The same things were measured in two ways. Each way mixes the same 12 hidden numbers, adds some noise and spreads widely along 7 directions of its own, which tell nothing about the thing.
In the rows, zero is written as 128.
Some things both ways: the first way, then the second way.
[133 114 129 132 127 128 101 137 139 124 140 163 147 147 132 131 129 152
 111 147 146 127 137 136 133 152 137 132]
[174 141 154  90 140 102 124 127 152 152  94 131 138 123 151 111 132 129
 126 130 115 131 151 134 166 107 142 169  79]

[160  91 122 113  92 150 144 175 108  76  81 150 120 123 156  62  82 151
  94  31 113 204 119 119  97 184 105  30]
[154 136 131 143 136 148 106 122 151 146 151 147 140 122 122 107 110 118
 154 134 141 103 108 145 134 125 175 104 138]

[117 123 113 147 149 149 104 164 126 124 114 150 152 147 139 151  84 146
 149 139 145 149 139 139 122 155 122 115]
[170  99  48 152 108  83 124 166 148  94 113  35  94 153 136  98 137 163
 123 131 121 143 117 147 133  97  77 164 126]

[127 113 125 116 175 116 132 155 111 119 104 127 146 203 142 165 120 127
 132 112 129 141 115 123 141 160 113 115]
[ 75 148 114 134  96 120 123 149 108 103 156  96 148 164 120 185 105 145
 132 135 103 146 123 113 122 147  82 129 126]

[146 126 123 100 154 146 130 167 110 121 150 148 157 177 159 166  72 135
 130  93 125 167  65 146  90 196  89  94]
[102  98  96 158 112 101 160 134 149 110 173 115  61 121 119 129 141 145
 159 161 132 151  71 124 103 181 148 125 168]

[193 134 121 100 126 170 156 117 140 122 124 117 137  47 174  56 133 114
 118 129 136  36 120  65 173 140 174 146]
[ 49 191 138  70  81 154  88 115 110 114 130 113 133 174 195 225  78 144
 140 173  49 120 175 117 131 144 122 147  94]

[147 195 105 168 151 148 102 122 218 128 171  94 188  42  53 112 109 138
 121 160 132 117 113  75 183  94 136 124]
[183 201 165 130 161 125 118 143 151 162  73  75 154 161 154 172 121 117
 131 117 116 154 177 164 193  53 114 159  98]

[168 116 119 132 126 160 165 121 150 133 111 127 116 100 140  69 134 139
  79  72 115 108 133 136 156 140 157 116]
[130 127 139 109 114 161 116  91 113 123 152 142 123 117 141 163 127 129
 163 127 144 118 122 152 148 149 129 126 114]

[146 154 114 155 136 132 148 169 142 132 106 126 127 130 116  61  87 153
  39  58  98 216  98 109 128  99 123  90]
[185 138 110 156 142 127 122 126 125 167 120 173 139 119 136 104 129 123
  98  54 100  90 157 130  99 102 127 106 135]

[110 122 139 128 154 132 106 147  96 111  97 148 131 176 139 151 126 147
 160 161 145  98 136 145 139 126 145 140]
[105 118 112 113 107  89 122  77 157 149 117 152  77 128 180 123 114 147
 152 127 113  93 122 135 161 176 130 143 127]

[202 140  95 142  60 143 112 131 101 155  92 109 134  44 120   4 129 155
  96  87 146  87 109  49 159  66 196 121]
[ 93 138 191 116 158 152 156 108  98 134 104 159 152 100 113 132 137 103
 123 100 156 109 135 135 129 140 114  98 153]

[103 114 103 131 129 105  90 159  76 140  65 154 126 231 133 134 118 163
 149 112 138 172 117 149 112 146 121 104]
[130 103 114 156 156 121 149  88 119 161 133 150  94 115 158  65 122 148
 124  92 107  47 121 107 115 149 134 106 153]

[150 162 150 146 158 151 164 104 165 115 166 125 139 106  93 108 112 129
  79 112  99  64 134 120 151 130 119 131]
[124 113  84 118 107  87 127 121 146 143 137 164 102 116 147 122 141 173
 159 171  91 111  97 139 158 163 106 146  95]

[187 147 106  86  89 135 123 137  99 140 132 113 125  80 150  43 143 136
  66  52 140 127  59  51 138 169 142  78]
[ 82 160 143 144 111 179 136 174 114 113 167 121 189 142  97 171 120 124
 140 154 152 163 138 119  87 135 154  88 165]

[108 116 170 115 177 141 141 118 103 116 116 149 134 152 129 181 145 128
 187 175 165  34 140 152 122 169 146 141]
[ 87 108 164 100 132  99 149 155 101  84 119 142 192 130  83  94 144 107
 129 129 200 144 110 121 120 157  92 125 138]

[ 79 185  80 176 124 164  84 172 129 155 127 152 112 128 121 184  30 148
 103 150 120 163 141 166 143 135 105 118]
[112  82 107 135 124  87 172  99 124 119 121 116  93  86 129  97 151 180
 173 165 176 116 113 153 206 150  68 137 119]

[144  99 150 102  98 157 126 180  91  99  82 163  96 136 153 133 100 150
 130 108 155 130 116 136 108 187 160  89]
[137  91 115 111 142 118 136 129 118 132  91 167 146 111 136  76 130 126
 109  91 168  80 144 120 141 116 111 148 118]

[137 140 133 121 132 129  58 136  64 135 145 147 128 214 138 160 145 175
 104 127 136 119  61 166 102 155 151 134]
[120 142 175 128 141 151 123 118 121 139 122 151 158 126 110 134 113 111
 117 113 120 117 140 108 132 117 152 116 149]

[108 201 116 217 161 128  98 142 144 171 126 113 160 107  47 151 126 136
 104 159 120 134 140 102 149 117 129 146]
[150 114 149 158 128 113 147  70 145 143 176 127 100 102  98 154 133 114
 139  84 164 169 105 136 148 175 130 102 126]

[123 126 129 145 171 161 144 157 181  89  88 141 131 160 120 159  72 139
 148 142 111 152 145 155 136 155 125 103]
[109 121 141 123 109 171 109 153 125 111 135 161 204 116  66 128 131 111
  94 131 157 167 137 106  94 126 148  88 146]

[178 126 141 114 125 171 127 132 161  83 126 138 140  99 137 123  91 136
 137 139 133  84 120 105 116 185 146  95]
[107 101 152  89 121 122 129 126 140 112 108 163 133 115 114 114 142 126
 134 174 156 152 104 114 149 152 155 153 127]

[ 94 176 120 173 145 183 125 188 183 110 102 143 115 100 121 159  64 136
 151 204 101 145 171 176 151 116  98 127]
[193 131 137 133 155 124 119 105 109 155  70 136 126 121 151 123 129 134
 124  76 131 106 143 152 188  86  95 154 106]

[141 143 142 130 143 129 113 108 106 139 111 142 132 147 122 132 146 138
 133 154 146  65 115 111 113 169 159 133]
[125 150 132 107 135 132 110 153 104 120 114 125 182 175 141 123 118 127
  99 127  92 106 158  97 107  98 109 145 108]

[136 170  97 195 161 155 128 139 210 161 103 124 145 140  75 178  98 129
 129 162  93 145 140 160 164 152 138 154]
[ 87 115  81 125 100 184 114 161  79  92 148 105 151 151 128 176 106 146
  94 128  99 119 150  88  86 105  96 135 114]

[145 144 149 123 112 156  86 180  75 117 133 166 127 165 122 149 113 162
 124 112 134 141  72 139  87 214 133 116]
[126 106  69 172 115 158 119 182 163 111 154  73 140 137  72 136 131 128
  97 135 148 179  93 121  86 113 140 104 149]

[121 132 113 151 134  81  81 106 102 152 135 136 158 173 112 134 176 155
  97 146 126 142 101 159 158  81 150 159]
[ 69 139  96 108  83  85 129 128 162 117 144 156  70 158 196 165 105 144
 201 175 127 105 110 139 138 190 158 167 157]

[155 184 113 187  96 170  78 161 127 150 136 154 159  94  98 111 114 156
 151 190 101 110 113 151 141 117 144 190]
[ 95 112 111 131 132 138 139 187 160  90 108  42 133 141  87 134 144 120
 119 153 172 190  69 143 113 134 119 136 149]

[175  75 137  97  93 151 134 135 105  90 116 138 143  99 147 103 107 141
 161  97 160  64 136 120 134 136 148  88]
[ 98 142  94 130 135 114 123 184  79  85  89  91 130 157 136 158 117 147
 147 168 106 104 117 153 156  77  43 159 123]

[155 102 124 140 155 164 153 148 160 112 129 142 146 173 124 171  53 143
 118  74 112 156 119 176 102 183 112  82]
[138 171 174  94 129 170  99 118 130 132 153 128 169 135 114 184 117 115
 152 153  92 125 131 146 155 106 133 127  90]

[153 168  98 148 123 171 123 156 148 141 167 165 143 116 167  65  73 162
  55 112  76 189  78 177 130 102 117 159]
[139 143 133 151 157 149 128 145  89 136 108 137 110 111 134 122 113 118
  89 112  80 119 147 113  88  89 139 107 142]

Other things, the second way, with their names:
<211>: [113 111 169 116 121 127 152 149 154 107 128 126 192 101  58  97 166 116
 133 145 210 192 112 138 126 157 140  99 153]
<594>: [130 160 153  99 139 126 122 107  93 140 100 162 107 124 186 143 106 134
 144 133  74  67 179 133 155  97 120 152 110]
<717>: [107  94 206  70 130 112 169 112 135 105 143 167 161  86  80  85 173 108
 148 140 186 152  91 124 119 199 148 125 136]
<256>: [168 112  77 170 126 162 118  97 142 158 157 140  73 122 154 150 119 151
 148 113 105  87 120 135 143 113 151 130 139]
<372>: [137  96 126 104 115 130 123  84 171 130 128 115  74 110 151 102 136 134
 130 144 133 140 112 128 129 164 177 137 130]
<57>: [ 90  98  84 122 101 109 144 180 132  81  88 106 128 145 127 110 158 155
 137 162 167 147 118 129 116 134 100 154 175]
<744>: [153 139 177 107 160 124 130 106 103 142 106 163 165 128 134  98 137 131
 149 137 126  83 145 128 172 102 114 141 113]
<745>: [126 121 162 124 141 129 138 123 156 139 112 148 183 109  73 136 151 104
 130 111 212 166 113 149 173 139 115 113 128]
<525>: [106 131 164 141 179 127 142 121  67 136 103 158 145 132 133  93 105 114
 100 106 125  78 143  89 127 109 110 118 137]
<331>: [160 154 130 134 118 140  98 142 168 140 111  98 120 140 130 165 114 121
 128 136 118 185 122 143 147 109 168 142 123]
<673>: [125 120  94 128 115  90 143 149 124 126 136 155 150 131 137  98 129 136
 126 102 142 100 145 126 106 144 103 126 123]
<377>: [117 108 119 144 119 104 144 131 140 120 157 142 123 114 104  98 133 126
 131 129 149 140 106 123 103 166 142 104 147]
<172>: [175 118 128 166 150 165 104 120 111 132 129 118 125 107  92 120 118 118
 113  98 115 117 111 138 134  82 126 101 143]
<520>: [ 96 168 117 115 134 152 108 188 102 112  96  95 169 156 133 155 101 111
  64 112  71 125 166 117  70  81 100 120 116]
<220>: [106 131 133 112 119 134 133 148 151 118 118 136 147 123 109 146 151 122
 153 138 164 151  94 158 130 154 129 126 147]
<603>: [201 124  99 134 137 109  95 133 128 119 119  81 106 153 151  99 108 119
 102 103 113 130 143 129 122  84 131 153 101]
<14>: [ 91 149 218  69 144 147 129 113  83 103 134 154 164 122 134 106 111 110
 152 170 110  86 143 108 127 132 153 127 130]
<858>: [102 128 125  97 107  91 137 199 129  78  86  95 188 155 105 123 147 131
 130 142 172 163 133 138 133 121  75 164 131]
<808>: [172 179 172 146 133 186  85  66  96 162 212 183 135 106 107 192  90  99
 125 100  37 103 152 128 112 106 157  64  95]
<250>: [163 105  91 125 106 123 123 107 172 136 141 127  74  98 159 114 127 144
 163 145 155 131 122 158 150 144 171 136 120]
<467>: [ 70 153 120 115 155 144 138 173  94  99  78  72 125 145 150 169 118 127
 131 162 133 125 122 156 140  98  72 145 117]
<793>: [144 121  80 141 137 124 115 136 112 107  73  55  71 163 183 117 121 153
 123 132 104 107 133 136 138  85  98 168 147]
<546>: [141  85 115 107 132 104 153 164 129  97 119 113 119  94 109  82 143 122
 113 140 177 157 116 135 113 127 128 144 105]
<516>: [ 95 143 157 115 131 142 141 132 128 132 139 121 160 110  98 139 129 132
 108 148 107 147 132 118 121 137 118 100 107]
<135>: [115 105 140 147 143 117 153 142 137 112 143 128 150 119  67 113 155 111
 120 151 196 188  98 112 125 145 128 106 141]
<725>: [ 47 137 132  95 121 185 123 179  58  78 117 123 165 140 125 168 107 124
 106 143  96 101 136 105  73 112 101 128 142]
<568>: [163 101 155 140 160 108 154 102 140 143 121 155 138 111  77 107 173 119
 104 106 143 147 110 112 151 122 108 130 124]
<622>: [ 62 168 122  72 122 122 106 163 110 112  94 128 159 182 183 166 102 142
 148 182  81  78 135 130 150 116  93 177  94]
<95>: [155 121  68 140 120 116 120 151 196 133 127  62 108 146 140 111 140 146
 150 139 146 132  94 171 140 125 127 140 128]
<661>: [112 130 154 138 138 142 141  69 159 154 147 125  75 122 143 164 131 124
 155 144 144 154  94 129 156 176 173 122 142]
<813>: [169 124 173 142 176 111 152 107 121 138  94 110 132 129 111 122 152 108
 131  93 182 148 119 141 181 110  97 144 125]
<118>: [179 203 125 155 139 146  98 156  96 156 127 144 150 135 146 163  93 116
 114  90  43  90 190 152 104  53 116  97 116]
<604>: [175 123 135 150 130 153 118  96 124 143 154 145  85  90 128 138 117 114
 141 103 136 143 113 151 126 138 174 104 134]
<548>: [ 90 112  34 134 125 101 118 142 110 132  76 110  56 163 224  94 103 193
 114 170  43  49 131 102 126 114  96 173 125]
<592>: [128 170 228  48 149 109 130 109 112 146  84 156 192 135 164 120 122 127
 177 132 114  74 142 145 200 131 118 175  91]
<431>: [119 144 170  97 154 125 128 135 117 117 100 105 164 137 121 123 133 118
 135 145 142 130 118 143 158 117 104 142 109]
<356>: [154  61 107 145 134  89 155 122 155 121 140 162  85  85  88  71 176 124
 142 139 192 165  52 140 122 179 146 124 147]
<20>: [ 70 144 148  65  92 146 112 121 169 111 139 137 140 128 126 179 135 122
 158 188 120 153 104 148 132 173 149 135 114]
<65>: [111 100  95 108  97 116 116 149 138 102 129 136 129 132 136  97 118 146
 143 150 138 106 117 124 120 142 136 144 142]
<626>: [103 116  91 170 134 130 137 124  79 105 128 121  72 131 130 159 127 134
 115 123 107 130 123 120 107 119  81 114 155]
<204>: [113  80 105 120 141  87 141 133 111 102  96 117 101 114 130  71 116 126
  85 110 144 109 130 104 124 122  98 145 121]
<683>: [ 55 144 118 119 123 164 136 163  91  93 144 109 106 107 139 147  95 129
 135 193 113 122 138 131  84 124 143  93 139]
<64>: [159 131  73 119 110 102 117 121 181 142 137 107 105 173 185 134 140 157
 178 156 144 120 120 151 162 140 135 176 102]
<313>: [158 103 104 104 126  91 135 126 146 129 102 118 123 131 156  69 142 151
 125 110 120  87 140 127 136 122 109 163 117]
<795>: [227  94 165 171 189 157 170 104  89 147 105 123 118  94  87 118 180 122
 105  67 164 153 128 121 159  71 107 141 131]
<749>: [ 67 102 122 138 131 143 160 128 117 111 147 124 114  96 113 128 120 123
 138 124 187 121 105 135 116 166 121  98 150]
<39>: [198 184 183 103 150 146 104 124 167 165 103  97 161 123 139 154 118  92
 131  93 140 159 154 178 164  93 162 133  86]
<515>: [122 103 161 137 141 145 141  67 141 145 138 169 100  88 108 134 141 107
 139 114 175 137 106 134 151 163 152  99 151]
<737>: [174 147 136 117 152 142 114 145 124 147 105 120 167 138 134 108 119 115
  88  93 101 102 173 120 120  68 128 136 101]
<852>: [115 163 195 146 155 164 153  48 166 193 187 155 106 101 139 158 116 108
 162 128 146 130 127 130 142 184 211  71 138]
<101>: [ 85 142 142  50 123  98 123 115 143 130  84 139 140 158 206 112 115 139
 163 147 128  60 141 139 166 157 120 182  99]
<154>: [ 49 172  97  89  91 125 111 178 154 115 119 101 152 182 177 175 101 147
 149 181  95 112 137 132 113 145 126 154 125]
<90>: [172 167 152 136 152  92 136  92 130 167 115 126 102 138 188 112 103 117
 124  59  95  80 182 133 134 116 134 132 126]
<678>: [138 103 133 161 136 145 144  27 133 189 184 163  66 100 165 127 111 157
 152 106 119  90 112 104 161 185 170 108 122]
<677>: [ 72  96 106  97  94 138 128 128 137 103 121 135 116 133 142 149 129 147
 145 162 155 133 101 117 140 168 129 161 132]
<672>: [161 171 103 156 115 141  93 139 114 137 140 122 116 144 139 177 100 131
 112 124  48 135 158 129 114  82 126 115 119]
<179>: [155 145 145 130 132 144 101 116 107 134 119 134 116 120 134 167  97 112
 125 104 109 132 133 138 153 103 129 136 108]
<81>: [ 85 130 153 110 138 150 132 132  80 113 153 146 157 121 132 123  84 108
 109 119 138  95 154  93 101 131 139 115 109]
<358>: [201 145 101 169 163 114 117 111 128 171 136 126  86 152 158 125 118 135
  92 100  38 105 148 101 121  77 131 141  98]
<839>: [133 136 133 143 131 116 145 133 139 123 124  99 127 133 109 148 151 129
 149 116 152 158 101 158 141 143  97 123 145]
<217>: [108 158 144 135 139 142 132 147 111 121 157 141 104 113 132 137 110 111
 137 171  98 138 122 128  80 135 177  94 144]
<465>: [178 131 195 137 182 147 145 134 102 148 104 150 177  84  81  81 133  93
  98  80 164 128 142 129 130  89 141 100 128]
<66>: [ 90  90  80 136 123 124 145 161  96  80 128  81 122 147 130  96 138 170
 156 167 144  93  92 128 123 135  75 145 153]
<73>: [179 136 163  90 160  62 135 106 212 166  86 107 146 167 159  70 164 129
 157 150 168 137 111 139 203 142 151 192  93]
<428>: [ 96 158 162  99 134 120 126 131 118 129 100 127 170 143 146 132 112 129
 147 123 131  95 139 146 159 130 101 134 125]
<807>: [ 88 192 195  87 137 200 113 153  80  97 129 116 213 134  97 199 130  97
 141 164 133 148 151 159 122  97 105  94 113]
<456>: [138 118 119 135 139 149 148 141 123 128 119 113 121 124 145 117 138 144
 155 131 147 101 122 140 135 116 135 141 151]
<374>: [165 117 175 128 169 135 142  87 113 136 113 141  97 100 129 107 136 104
 135 114 160 122 123 136 154 117 151 128 135]
<639>: [176 156 175 126 167 113 119 104 116 167  94 157 171 149 139 108 116 115
 105  88 111  89 180 105 173  74 118 147 105]
<815>: [124 155  85 117  97 110 105 135 185 154 120 101 146 170 166 148 112 158
 123 144  96 126 166 124 153 116 123 152  96]
<31>: [189 138 112 170 147 135 118 134 108 148 132 113 116 115 117 145 111 136
 106 106 101 147 142 131 148  75 113 119  97]
<299>: [170 123 181 144 166 120 149 159 132 123  98  91 186 128  70  92 152  96
 103  89 206 188 116 124 137 107 132 128 146]
<156>: [169 165 168 126 128 111 110  58 160 164 125 129  85 131 169 166 118 118
 170 107 121 140 135 163 186 145 156 136 121]
<252>: [ 35 123 111 104 121 103 141 164  84  94 105 159 140 143 147 119 107 141
 126 156 111  70 136 102 110 139  84 141 143]
<295>: [ 67 100  80 107  91 143 110 130 131 111 132 150  98 108 132 142 123 165
 134 194  88 120  96 124 126 156 123 128 120]
<831>: [112 107  75  95 110 119 108 177 133  67  98  69 117 144 145 117 117 126
 135 150 163 120 119 161 126 105  97 166 119]

Some of these things the first way, each followed by its name:
[133 125 120 151 161 111 103 110 174 120 101 105 173 137  63 135 148 143
 163 144 161 108 143  86 158 126 151 100]  <813>
[145 146 119 181 128 135  82 125 137 149 101 137 153 145  72 129 107 167
 133 143 152 113 132 103 101 143 167 114]  <20>
[155 167 111 149  90 134  74 106 140 128  90 123 149  68  85  57 152 147
 170 189 155  45 149  42 150 123 165 124]  <548>
[180 107 116 128 108 129 115 138 149 114 101 103 144 133  78 111 128 152
 114  55 143 145 107  90 135 167 146  52]  <256>
[144 127 106 150 126 122  59  79 113 161 117 125 164 136  91 117 150 167
 147 125 189  76 125  83  77 183 159  71]  <14>
[154 177 128 162 113 183 150 162 153 138 133 144 135  29 114 117  89 116
 110 128 110 128 120 116 125 197 125 121]  <81>
[161 170 171 103 149 158 102 125 101 127 166 116 127 127  91 108 162 166
 103  99 166  62  51  84  84 188 159  88]  <220>
[105 114 156 129 198 154 137 135 196  97 136 127 164 135  84 163 149 145
 184 142 166 113 154 138 117 200 101  74]  <604>
[150  73 115  99 116 124 117 112 112 130 130 151 142 148 167 112 131 155
 126 113 165  93 125 154 147 114 163 125]  <594>
[127 137 116 149 150 120 129 132 131 147 165 139 148 147 117  75 117 171
  31  53 117 196  93 153 126  87 117 107]  <118>
[135  91 117 104 150 110 130 139 148  81  79 150 155 187 150 139  86 129
 152 126 130 163 131 109 132 171 119  88]  <73>
[131  95 135 140 151 142 128 135 150 103 100 154 157 119 132 102 135 145
 140 121 151 145 156 115 112 187 137  95]  <603>
[161 105 129 170 103 164 116 136 140 100  95 125 154  93  92 109 116 150
 185 139 133  70 178 141 147 111 146 113]  <172>
[123 136 122 151 147 133 123 133 141 113 116 141 143 150 124 176  91 130
 135 168 108 113 136 168 164 109 135 150]  <639>
[161 185  86 154 104 160 100 150 160 160 137 114 137  85  98 102  96 150
  95 108 116 154  85 114 133 143 126  97]  <456>
[140 153 134 180 119 143 105 105 161 151 167 140 163  60  79  64 197 160
 105 167 131  71 152 140 188  75 169 195]  <39>
[160 174  84 192 128 167  97 130 177 150 118 139 155  95 115  69  91 159
  88 137  98 158 123 118 138 119 157 150]  <372>
[120 113 148 147 140 141 106 121 151 143 155 174 162 114  97 150 150 154
 150 163 176  90 149 150 121 182 154 145]  <546>
[160 158 112 141 106 181 104 177 121 151 102 147 121 121 139 134  72 151
 143 138 133 136  94 134  78 186 134 101]  <725>
[140  98 147 142 125 140  94 109 135 104  95 144 147 150  82 144 143 156
 204 174 173  23 182 117 130 157 163 118]  <295>
[132  31 150 115 122 105 148 128 124  85  65 172 155 169 134 124 141 139
 204 145 164  89 199 145 135 139 137 111]  <356>
[135 145 128 148 202 124 126 107 190 123 152 107 174 158  83 146 135 146
 108 128 128 127 106 126 165 110 146 134]  <858>
[154 109  82 171 111  90  84 109 119 167  94 133 150 177 111  63 153 174
  60  84 129 164 130 113 156  79 178 136]  <313>
[140 167 119 160 129 165 100 162 167 108 149 148 153  99 130 114 107 146
 113 178  93 149 125 152 154 120 116 154]  <331>
[134 172 106 158 155 152 105 109 146 157 133 118 144 150  86 151 117 148
 137 128 120  94 104 148 127 156 131 119]  <66>
[ 90 155 127 139 150 160  98 170 117 127 111 159 127 148 131 187  69 145
 172 183 154 121 133 148 105 172 116 113]  <211>
[107 182 114 147 140 176  89 135 145 162 185 172 150 104 109 134  90 170
 116 132 147 146  83 164  88 193 121 121]  <683>
[118 139 142 177 142 180 105 149 149 127 126 164 145 104  96 157 106 163
 162 161 146 123 138 182 106 169 157 134]  <831>
[115 165 139 106 138 168  90 172 101 119 115 152 126 139 142 187  96 134
 199 192 161  87  97 121  90 222 117 108]  <661>
[133 146  97 181 146 144 120 140 137 176 118 155 146 167 135 148  75 146
 105 144 106 149 130 176 113 121 127 155]  <717>
[142 149 118 116  78 137  78 148  56 155 151 181 134 102 164  48 113 173
  63  81 157 170  70  95  43 197 120  78]  <217>
[114  66 119 102 205 111 141 122 158  90 116 134 162 222 166 128 140 151
 129 102 133 165 132 172 167 109 125 119]  <156>
[142 186 113 141 151 173  70 120 155 137 134 116 153  93 105 106 134 162
 161 172 158  79  94  91 116 158 157 112]  <793>
[122 134 154 135 201 113 170 106 166 131 146 115 158 144  73 140 153 129
 104  97 137 106 115 121 161 130 139 127]  <673>
[155  70 107  98 141 128 153 119 152  92  89 130 137 172 155 116  81 139
 123  65 135 139 136 130 133 151 125  55]  <744>
[166 151 118 129 112 159 123 150 121 125  93 115 143  54 119  84  81 133
 146 119 166  95 115  40 110 150 154  74]  <626>
[ 88 181 132 169 151 131  75 141  90 172 131 143 140 160  91 177 139 154
 162 203 149  78 124 154 123 111 133 167]  <839>
[194 157 117 144  96 159 110 133 146 125 107 113 126  78 114  75 135 140
  92 121 115  95 108  79 155 145 175 123]  <677>
